The same things were measured in two ways. Each way mixes the same 9 hidden numbers, adds some noise and spreads widely along 6 directions of its own, which tell nothing about the thing.
Some things both ways: the first way, then the second way.
[-28 -15  50  47  24  -4  -9 -36 -11  28   8 -25 -10 -23  25 -21 -12 -22
  14 -39 -35]
[ 16   2   8 -28 -91 -36  13  -4   0  11 -21  -3   3  -2  -7 -55  82]

[ 10  17 -42  42 -18  -3  -9  -3 -19  -6 -46  35  17  -1   0 -19  66  -4
  31  15 -28]
[ 24 -24   2 -38 -45   7  39 -27 -18  28  10  10  -2 -23  27 -33  15]

[  5   2   1   5   5  10  -5 -29  15  15 -29  32 -16   1 -14  -9 -21  -4
  17 -16 -71]
[ 10   8 -10  30 -14 -44 -30  40 -78 -10  -4 -28  -8   5   0   4   5]

[ 13  48 -12  28 -18 -15  37   3 -30  -9   9  32 -55 -36   8  -9  -8  17
 -61  49 -10]
[  8   5  10 -24 -16  -1  30 -25   5  13  21  24   3 -30  40 -14  -1]

[-30   5  27  -2  29 -18  -7 -18   8 -10  37 -23 -18 -17  19  -1  -6  11
 -37 -12  -6]
[ 45  22   1 -39 -27  -7  -5  28   2  14 -22 -52  -8  32  -4   1 -16]

[ 17  -5 -21  20 -45  22  21   5 -36 -23  -7  17 -15   3 -26  28   8 -16
  -3  18 -49]
[ 25  28   3 -41  -8 -17  53  13  18  17   1  46  40  21  24  -7  -1]

[ 13  -9  42 -33  33   7  -5  14  -7  12  65 -44  -1  -5  17  17 -43  -6
 -62   1  17]
[ 58  43  -8  -9  37 -17 -19  16  27 -33  15  17  29  35  -5   8 -35]

[ 12 -15   8  -3  61   2 -77  37 -17 -34   0  18  78  25   4   7  33  -3
  30 -17 -62]
[ -2 -12  -4   3 -11  17   1 -12   8  35  -6  31   3  -8  13   4  -4]

[ 11  35 -19 -10  18  38  10  22 -13  15  28  15  14  -2  20  31  -6  20
 -48  76 -44]
[-77 -24  -7  27  23  19  30 -29   9  -7  18  36   4 -23  11  14  -3]

[  7  15 -13  14 -19   7  17 -11 -11  12  -8   4  -9 -11 -11 -12  22 -10
 -14  14  -3]
[  7  -8  -1 -61 -53   2  48  -1  20  24 -14  -1   9  13  -1 -14   7]

[-15  -5  -4  20 -10  10  16 -14  15   9   1 -22 -35  -6  -3  10  -9 -11
 -18 -20  -5]
[ -6  -2  13   1  -2 -27  -1 -22  -5   1  32   6  15   9   5 -11 -14]

[  8   7  34 -11  13   8 -10 -45  22  16  12  -8 -12  -7  -9 -23 -53   9
 -26  25  23]
[-28  11  16  81   4 -45  -9 -13 -44 -57  36 -16  -6 -49  13 -24  66]

[ 13 -22  41 -31  56 -19 -51  77   4 -21  26  -4  35   2   2   1 -35  12
  -9 -37   1]
[-58 -89  22  18  22  -5  -2 -48 -37  92  19 -13  14  26 -12  -1 -80]

[-19  35  -7 -19 -46   4  17  32 -23 -39 -15  64   0 -41 -73 -15  38   8
  12   6 -74]
[ 35  58 -10 -39 -47  -1  26  30 -23 -36 -19 -23 -30 -44  35 -38  64]

[ -5 -20 -56   3 -29  -7   9   0 -19 -30 -21 -13 -20  20 -28   2  11   3
  -3 -11 -24]
[ -9 -11   2  20 -15 -40   3   6 -91  11  20 -13 -20  -8  40 -18  21]

[ 16 -15 -13   3  41  -2 -42  11   0 -14   4 -19  22  26  15   3  -3  -4
  -9 -10  -8]
[-27  -9   9  13 -19 -20   1  -7 -27  22   3 -31  10   6  -7   3 -21]

[ 70  -8  18  -3   0 -18  -1  -1   5  35  14 -34 -21 -22  34  -6 -34  11
 -33   7  84]
[ 20 -13  17 -62 -13 -17  50 -21  59  19   6  52  39 -15   8 -26 -31]

[ 10 -16  34 -35  48 -20 -48   0  70 -10 -12 -11   4   8 -37  -6 -28  17
 -22 -63  47]
[ 58  11  16  -1   3 -25 -13  -4 -44 -17  47 -26   5  10  22 -14 -38]

[-23  -7  40  -7  47  -5 -32 -32  45  10   3 -21 -22 -20 -11 -27 -49   7
   2 -58 -32]
[ 48  29  -5   2 -15 -14 -35  17 -43 -28  12  -1 -17 -35  30 -17  28]

[ -6   9  27 -25  34 -39 -20 -27  22  14   6  -5   9  -4   9 -46 -13  36
 -34  17  62]
[ 14  54 -41 -47 -10  -5 -14  38  49 -17 -40   9 -52 -27   2  14  43]

[  5  16  38   6  11 -24   2  -2 -36 -10  21  14 -21 -31 -11 -24 -19   0
 -35  -3 -28]
[ 32  27  -4   4 -50 -29 -23  18 -32  -1  -8  -4 -13 -26  24 -31  63]

[ 25  42  22   7 -23   5  16 -17  -5  -7 -13  57 -30 -28 -47 -26 -25   4
 -30  36  -9]
[-68   5  20  10 -71 -12  26   1 -27   1  -6 -17 -11 -54  26 -28  76]

[  6  -9   4 -18  10  -1  -5 -41  41  35 -11 -17 -18 -20   5   6 -27  41
   1 -12 -17]
[-19 -62   0 -37  -8  -1  53   0  31  26 -15  40  19  14   7   4 -33]

[ 26  11   5  -8 -61  15  24  -5 -23 -15 -17  51   2 -18 -64  16  26   0
  -3  27 -28]
[-33  17   1   8  -5 -27   8  20  39  -3 -23  27  12   3  -3   4  17]

[ 37  19   5 -17  -6  26  11 -32  44  43 -12  12 -17 -13 -15   4 -15   0
 -23  11  10]
[ 22 -27  11  49  -5  -9 -21 -11 -88 -47  50   6  -4 -26  43 -20   6]

[ 40  34 -13 -15  -7  -6   4  41 -51   8 -10  43  11 -22 -24 -59   1 -16
  -2  23 -42]
[  6 -19   6 -30 -48  -1  39  -4 -29  19  -8 -13  18 -15  -6 -25  10]

[ 14  49  14   3  15   7 -11   5 -21 -16  -1  25   9 -35 -62 -27  31  -6
 -38   3 -33]
[ -6  -7   4  23 -40  29 -26 -29  -5   0  11   9  -3 -25  26  -6   8]

Other things, the second way, with their names:
j355: [-41 -30   3  33   3 -13 -21 -29  -6  -3  21   8  -2 -22  -1   3 -22]
j869: [ 29   2   8 -31 -19   7  18 -38  44  38   7  33  36  -2  -5 -20  -9]
j276: [-40 -26   4 -71 -94  19  56  18  35  35 -49  40  -3 -15  29 -23  48]
j660: [ 23 -54  15 -23 -39  21  21 -39 -43   6  26 -23  12  32  11 -29 -43]
j641: [ 82  44 -16 -74 -29 -23   3  67  21 -12 -42 -33   3  19  -6   8 -18]
j622: [ 30 -28   2 -10   8   0  19  -7  -9  26  -1 -15  13  23 -12   1 -23]
j891: [-12 -21  -8   7  -1  -4  31 -10 -19  15   5  21  -8 -10  24 -10  12]
j354: [-17  -1   2   0 -18 -26  17 -11   2  26  -7   5   0 -19   8 -22  30]
j213: [-10 -30  24  -1 -24 -41  36  -1 -21   5  11 -43  37  35 -21  -9 -31]
j249: [ 38  29  -2 -28   9 -21 -22  36  92  20 -40  24  41  46 -28  22 -41]
j885: [  7  22  -2 -25 -21 -18  75  15  45  -6  -7  95  29 -52  47 -15  70]
j623: [ 28  11  -2 -32 -42  20  22  23  37  -7 -24  -5   7  -7   2  -8  27]
j17: [ -2   8  -9  -2  -8   3 -11   1  -7 -31  15   6  -7   4  14   2  -7]
j575: [  9  43   3  18  34 -50 -14 -21   1 -34  27  -4  20 -28  -7  -6 -19]
j886: [ 12 -20  43 -27  -5 -19  56 -39  23  46  21 -30  66  33 -16 -33 -63]
j131: [ 27  34   3 -14 -31 -26  41 -16  14 -24  15  32  13 -39  22 -51  96]
j920: [  0 -11  -9  14  21   9 -37  13 -21   3   6 -31 -20  40  -4  30 -54]
j884: [-25   1  10   4   0   7  10  -8  26  17  -5  14   7 -23  19   3  -2]
j827: [ 46  33  -7 -62 -41 -25  31  49 -13   9 -35 -38   4  38   3 -12   9]
j625: [ 56 -18   5  10  20 -26   8 -14 -31  40  28  48  23   3  21 -24  -7]
j806: [  3  -7 -13 -18 -25  -4 -16  14 -27  -7   1  23  -2  15  14   2 -17]
j962: [ 17 -12  -4  49  44 -36 -42 -14 -54   7  33  -6  -9  -4   5  -1 -25]
j894: [  17   15  -15  -44  -60    6    6   64  -47   -5  -48 -100  -23   58
  -22    9  -17]
j29: [  2 -43   3 -18   5 -13  -2  -3  -4  51  -9  10  12  19  -4   3 -44]
j836: [ 53   2   2  13  14 -39 -34 -19 -48 -13  45 -22   9  17   2 -21 -34]
j930: [ 53  29  10 -75 -29 -24  73  28  30 -24  -4 -15  35  26   3 -16  13]
j118: [ 38   2 -30  31  42 -16 -80   3 -58 -11  14 -14 -54 -12   3  -3 -10]
j308: [ -3   0   1 -12   0   8   6  23  38 -26  -9   6   3  -4   4  22  -7]
j64: [-24  -7   6 -30 -24  -4  20  24 -11  45 -35 -15   2  24  -2  -1 -18]
j302: [-88  23 -12 -12 -21 -31 -22  16  92  24 -54  13  -7 -35 -34  19  10]
j825: [-20 -11  -4 -35 -16   4  32  -2  30  27 -31 -32 -16  15 -17  -2  -1]
j849: [-21 -32  -8  -7  21  28   8  -6  -2  32   3  27  -1   8  13  20 -32]
j758: [ 89  75 -14 -21  36 -52   1  -5 -11 -10  26 -57  10  27 -28 -16 -17]
j195: [ 26   8   8  13  14 -50 -31  -5 -52  14   9 -58  -4   9 -24 -20 -27]
j8: [-16  14  19   6 -17 -31  23 -23  63 -38  12   1  14 -23  -3 -24  30]
j845: [ 70  76 -31 -18  71 -51 -45  32  28 -37   4  29  -8  -8  -3  23 -20]
j512: [ 28 -39  20 -23 -37  19  57 -28  -4 -20  33 -25  22  35   8 -27   0]
j816: [  2   5  19 -58 -56 -16  17  19 -22 -16  -3 -35   7   1  17 -20  -9]
j569: [ 77  30 -13 -43   4 -14  -9  13  -2 -24  12  62 -17 -52  50 -34  42]
j628: [ -5  57  10 -57   0 -39  91 -26 100 -24  24  40  59 -22  -6 -21  26]
j803: [  4 -38  -9  -7 -24   4  33   9 -66  15  -3   5 -29 -24  30 -23  31]
j781: [-25 -31  17 -12 -19  21  54 -37  26  38  21  60  31 -20  33 -10   9]
j664: [ 67  51 -34 -90 -37  -1  46  54  25   0 -41  37 -27  -7  39 -20  60]
j826: [-20   4  37  10  58 -51  19 -42  95   9  32  17  86   7 -39   7 -74]
j995: [ -7  -9 -12  -8   6 -16  -5  17 -11  18 -17 -14 -11   9 -22   8 -11]
j764: [-25 -14  -2  -7 -18   7   4 -26  58  34 -15  46  17 -15 -12  -5  -1]
j460: [ 11  37  -7  34  13 -41  24  14  -5 -48  11  30   7 -54  22 -12  56]
j105: [  0 -44  20  -6 -12 -28  20 -19 -12  16  21   6  38  24 -13  -6 -34]
j757: [-22 -42   4  15  -1  22   1 -25  15  26   6  37   5   5  19   1 -15]
j459: [-27 -27   7   7 -11  12 -26 -16 -84  60  17 -28 -13  22  27  -3 -53]
j973: [  7 -58  11 -12  27 -19  -3 -19 -37  63  17  24  10  18  18  -7 -74]
j862: [ -1   4  12   8 -11 -18   5 -28  13 -29  21  12   9 -55   3 -28  30]
j130: [-11   1  21   3 -27  -4   5 -22  -5  -2   6 -29  25  -4 -11 -21 -11]
j75: [-34  12 -14 -33 -31   9  -1  26  19  38 -51   3 -22 -14  -1   8   5]
j714: [-66 -60  14   9 -34   1  -2 -39   3  48  -2   9 -11  -3   6 -15  -4]
j157: [-47  -7   0   8  14  31  20 -16  -4  38 -10  22  -3 -38  11  10  -3]
j565: [-87 -23  18  39 -30 -10  19 -16  -7  26  -6 -40   5   4 -18  -4  14]

Some of these things the first way, each followed by its name:
[ -2   8 -10 -56   6  -4  -3  55  -9 -19 -10  27  12  -7 -85 -11  13  -4
 -16 -51 -72] : j806
[-21 -13  -7  21 -24   9   2  17 -47 -18   7  24  25  16  21   3  30 -28
  32  19 -58] : j131
[-27  -8   9 -16   4   3   7 -32  31   7  15  -6 -31   5  15   0 -44   5
 -12  -3 -24] : j930
[  5  17  36  -2  62  17 -25  24  -9   5  56  10  28   2  53  32 -24  10
 -46  46 -33] : j565
[ 24  -6  35  53  -1   3 -10 -40  -6  24 -18   4 -17 -23   8 -14 -26  -4
  17  -1  -9] : j625
[ 41  25  27  19  -2  40  -9 -26  20  31   2  16   6 -13  15 -19 -43  -5
  -8  72  44] : j157
[-20 -11 -39  33  12  18 -17 -12 -22 -26   8 -37  -7  21  18  -2  -5 -18
   2   3 -54] : j781
[ 33  18 -32  12 -52  -9  45   1 -63   3  20  -6 -23  -8  16 -18  12 -10
 -47  69  36] : j962
[ -7 -64  22 -28   8  -9 -36 -10 -12 -36  35 -56  27  28  -5  21   5 -21
  11 -52  -4] : j249
[ -9  49  15 -34   0  13  35 -12  10  30  29   6 -27 -42 -26 -12 -10  10
 -66  27 -17] : j894
[ 10  54  50  66 -14  52  45 -38  38  51   8  14 -71 -66   3  29 -42  -2
 -55  37   7] : j459
[ 10 -14  10 -23  33  -6 -23  11  -5  15  32 -13  33  14  51   7  -7  14
 -11  26   4] : j995
[ 22  -6  48  -3  50   7 -44 -33  36  37  13 -12  31   8  39 -22 -40   5
  -3  22  46] : j622
[  1   7  31 -55  20  -4 -12 -40  55  12  17   6  -5  -2  -9  -6 -30  26
 -32  10  24] : j308
[-33  25   2  25  22  34  10 -13  36  39   7 -25 -23 -39  12  21  11  -3
 -15 -26 -58] : j660
[-72 -31 -28   3 -15  12 -12 -24  11 -30   6 -49  18  17   0   9  44   3
  29 -12 -16] : j825
[ -7  -6   1  26  20  19 -21   6  19   1  -9  31  12  24  36  17 -17  -3
  20  18 -39] : j628
[-17   4  13 -22 -26  -4  12  19   6  12   4  25  30 -15   6   9  53   7
  15   8   3] : j118
[ -4  28 -28 -39 -35   4  23  24 -13 -20 -12  29   1 -11 -82 -13  41  -2
 -31   1 -21] : j17
[  5 -20  19   2  -7  -5  -3  15  -5   9  22 -23   1  -8  30  -4 -11 -13
   4  -6  25] : j195
[-27  14  51  -4  14  15 -12 -19  27  -6   3   8  -6 -40 -52   1 -10  14
  -8 -25 -42] : j757
[ -2 -24 -13 -51  25 -41 -30  60 -58 -49  36  -8  46  20   3   1  23  23
 -19  -2 -33] : j664
[ 24  21  -8  16 -26  15  26   9  -8  18  -2  11 -29 -26  -3  -1 -13  -4
 -20  22  -6] : j575
[ 22  45 -35 -29 -59 -18  44  29 -48 -18 -14  49 -21 -34 -72 -40  35   3
 -35  26 -18] : j355
[ 23   6 -12 -49 -27  -8  16  43  21  -5   0  37  -6   2 -18  18  17  -2
 -17 -13   4] : j816
[-21 -18 -33  19 -25  15   8   5   9   5 -16  -3   0  18  19  18  41 -33
  31 -29 -36] : j836
[   7  -13  -30  -21   22   -4  -23   55  -27  -13   -1   34   37   29
   24   15   30  -14   26  -22 -100] : j105
[ 13   1   2 -21 -11  -5 -18  27 -16 -25  -4  24  29  -7 -32  -5  28   6
   8   3 -18] : j75
